All rows are made from the same 10 directions, up to rounding. Whole rows:
In the rows, 128 means zero.
[[119  95 150 147 117  74 128 104 116 193 134 161 105 173 136 113 180 126]
 [158  73 138 136 150 100 117 117 119 173 123 175  90 117  75  95 178 125]
 [174 167 108  86 131 151 143 124 141  69 129 119 145 126 178 171  77 111]
 [ 94  73  72 135 126  68 116 106 115 102 129  64  63 113 160 134 161 171]
 [133 136 166 180 115 138 112 123 135 161 130 177 124 173 125 108  97 129]
 [105 136 136 146 134 150 106 161 138 120 102 123 139 108  84  97 105 139]
 [103 151  92 184 103 155 106 100 159 177 137 123 142 191  85  95 187 117]
 [118 135 144 142 141 152 146 107 110 124 166 121 121 112 147 159 113 133]
 [ 85 111 113  96  89 142 142 101 103  86 239  62 159  94 128 112 129 123]
 [164 159  95 177 176 125 121  97 125 162  59 158  79 157 165 188 173 118]
 [107 117 106 128 147  85 132  81  94 140 143 105  95 126 170 159 185 120]
 [137 135 147 116 189  55 110 119  94 141  51 164  87 122 178 160 142 107]]

Rows cut short, each followed by the rest of it:
[ 98 129 168 148 146 144 135  74 124 156 199 140 124 140 112]  [122 126 120]
[155 104 136 150 101 140 129 152 140 157 122 161 130 144  95]  [102 135 138]
[ 70 135 142 139 124 124 112 134  94  77 152  82 127  91 162]  [130  70 145]
[ 82 168 132 106 161 118 128 115 139 117 112  98 140 130 145]  [146 124 120]
[139 137 124 112 134 151 105 136 122  78 141 123 142  90 105]  [104  84 112]
[135 124 144 139 164 136 144 129 143 168 100 151 110 129 104]  [145 152 139]
[108 118  26 115  81  80  79  71 164  88 160  61 118 188 137]  [ 76 168 115]
[107 108 107 124 153 130 105 118 133  94 140  95 106  87  86]  [100 121 141]
[129  87 106 163  97 138  88 123  75 101 182 119 115  80  94]  [ 77 131 121]
[159 107 142 127 112 123 173 100 101 159 177 149 117 142 174]  [172 156 125]
[110 101 125 129 127  88 127 111 129 118 136 109  93 140 162]  [133 118 154]
[ 74 130 153 108  89 117 183 117 143 159 180  92 159 173 171]  [155 145 149]
[172 127  82  91 107 129 115  99 126 116 165 132 152 133 104]  [100 174  76]
[131 161 107 191 107 132  78 110 126 120 114 143 119 177 153]  [112 100 114]
[ 52 117 123 163 146 118 103  72 137 162 174  99 110 144  79]  [ 86 176 132]
[114 153 148 108 134 150 147 148 173 125 113 120 153 143 118]  [133  94 143]
[170 141  94 118 117 159 163 139 134 153 112 131 148 133 129]  [167 187 116]
[ 98 123 112 169 129 119 136  74 119 150 165 106  93 158 164]  [157 160 143]
[113 115 158 177 131 156 135 168 143 168  95 146 118 126  87]  [119 122 169]
[ 76 127 139  84 160 133 165 121 122 147 155  87 151  85  98]  [144 183 126]
[120  73 172  95  88  77 141 150 117 157 154 148 142 135 118]  [ 86 139 134]
[128 217 135 129 174 119 109  67  80 156 117 164 156 153 177]  [169 174  35]
[145  95 119 124 103 120 140 115 106 107 175 118 111 117 156]  [136 119 138]
[120 147 149 111 150 118 148 126 135 154 107 139 137 141 142]  [154 144 121]
[179 123 145 155 101 170 150 143 132 187 136 187 149 152  93]  [124 159 116]
[115 118 122 111 161 141 145  85 175 152 162 117 117 141  78]  [119 161 135]
[ 98 187  65 163 135 185 103 110 137 106 124  78 149 125 108]  [135 153 111]
[ 72 156 155 161 157 171 166 110 126 158 153 103 129 121 135]  [178 137 151]
[125 133 147 134 130 142 146 162 128 137 100 132 135 117 131]  [147 116 146]
[ 89 174  87 110 162 168 131 115 176 132 113  80 158 126  73]  [128 175 118]
[108 137 141 176  80 157 120 163 121 123 132 123 147 140 136]  [115  86 149]
[157  49  79  95 119  95 114  95 144  91 180 103  81 109  93]  [ 82 143 144]
[176 146 108  95 193 144 140  67 155 142 137 153 113 132 101]  [152 170  90]
[131 119 174 170 133 158 131 128  87 148 160 163 122 101 117]  [130 110 127]
[ 56 150 155 140 183 109 109 159 178 141  38 111 113 135  98]  [116 103 169]
[146 103 128 129 124 117 143 159 118  96 104 118  96 104 173]  [162  85 169]
[ 92 150 201 110 147 149 184 139 149 165 142 136 157 138 135]  [163 105 147]
[ 99 156 150 110 138 139 165 134 198 128 112 105 136 174 154]  [161  81 169]
[138 126  96  96 168 107  95  59  87 102 177 122 116  88 110]  [109 171  67]
[132  85 141 145 116 112 147 152  95 165 120 141 111 106 125]  [136 168 148]
[101 140 123 134 124 140  90 126  79  77 162 103 144  76 122]  [101  99 103]
[166  82  89  93  94 132 154 138 163 104 153 104 120 127 117]  [122 132 157]
[139  77 212 111  91 107 160 143 113 119 191 160 123 129 167]  [122  40 160]
[188 125  82 136  82 118 110 128  72 101 134 140 129 122 178]  [139 144  93]
[ 54 131 130 160  98 129 108 163  54 138 135  91 163  77 114]  [106 171 119]
[175  93 106 123  66 115 124 163 123 151 120 154 148 145 106]  [ 91 170 117]
[137 149 177  92 185 114 154  85 158 147 135 162 118 155 147]  [160 106 115]
[214 160  97 110 120 166  91 107 126  95 147 175 160 130  98]  [ 96 116  54]
[162 112  70  77  78  97 130 128 122  99 143 102 148 137 155]  [121 165 105]
[152 120 154 105 128  94 127 102 121 127 149 160 121 151 159]  [125 107 108]
[125 139 132 123 155 122  88  96 120 113 144 143 127 118  98]  [ 90 119  92]
[103 109 130 135 113 119 121 160  65 128 128 112 139  71 121]  [119 159 123]
[106 136 209 124 189 121 131 128 144 182 103 183 128 129  81]  [113 119 123]
[199 149 132  60 165 119  99 148 113  75  86 172 148  80 114]  [112  90  69]
[ 95 121 177 130 119 110 134 120 108 135 165 134 133 133 151]  [123  99 132]
[114 150 103  97 160 121 143 109 118 117 122  94 130 107 150]  [168 163 114]
[ 89  92 145 127 165  90 129 136  82 103 118  98  81  61 154]  [151 114 162]
[139 135 176 106 190 129 121 118 104 126 127 167 123  81 103]  [127 108 100]
[ 96 159 153 112 171 120 129 124 108 145 107 130 144 107 124]  [142 151 103]
[208  76 102  90 121 110 109 154 134  89 109 155 107  96  96]  [ 91 112 126]
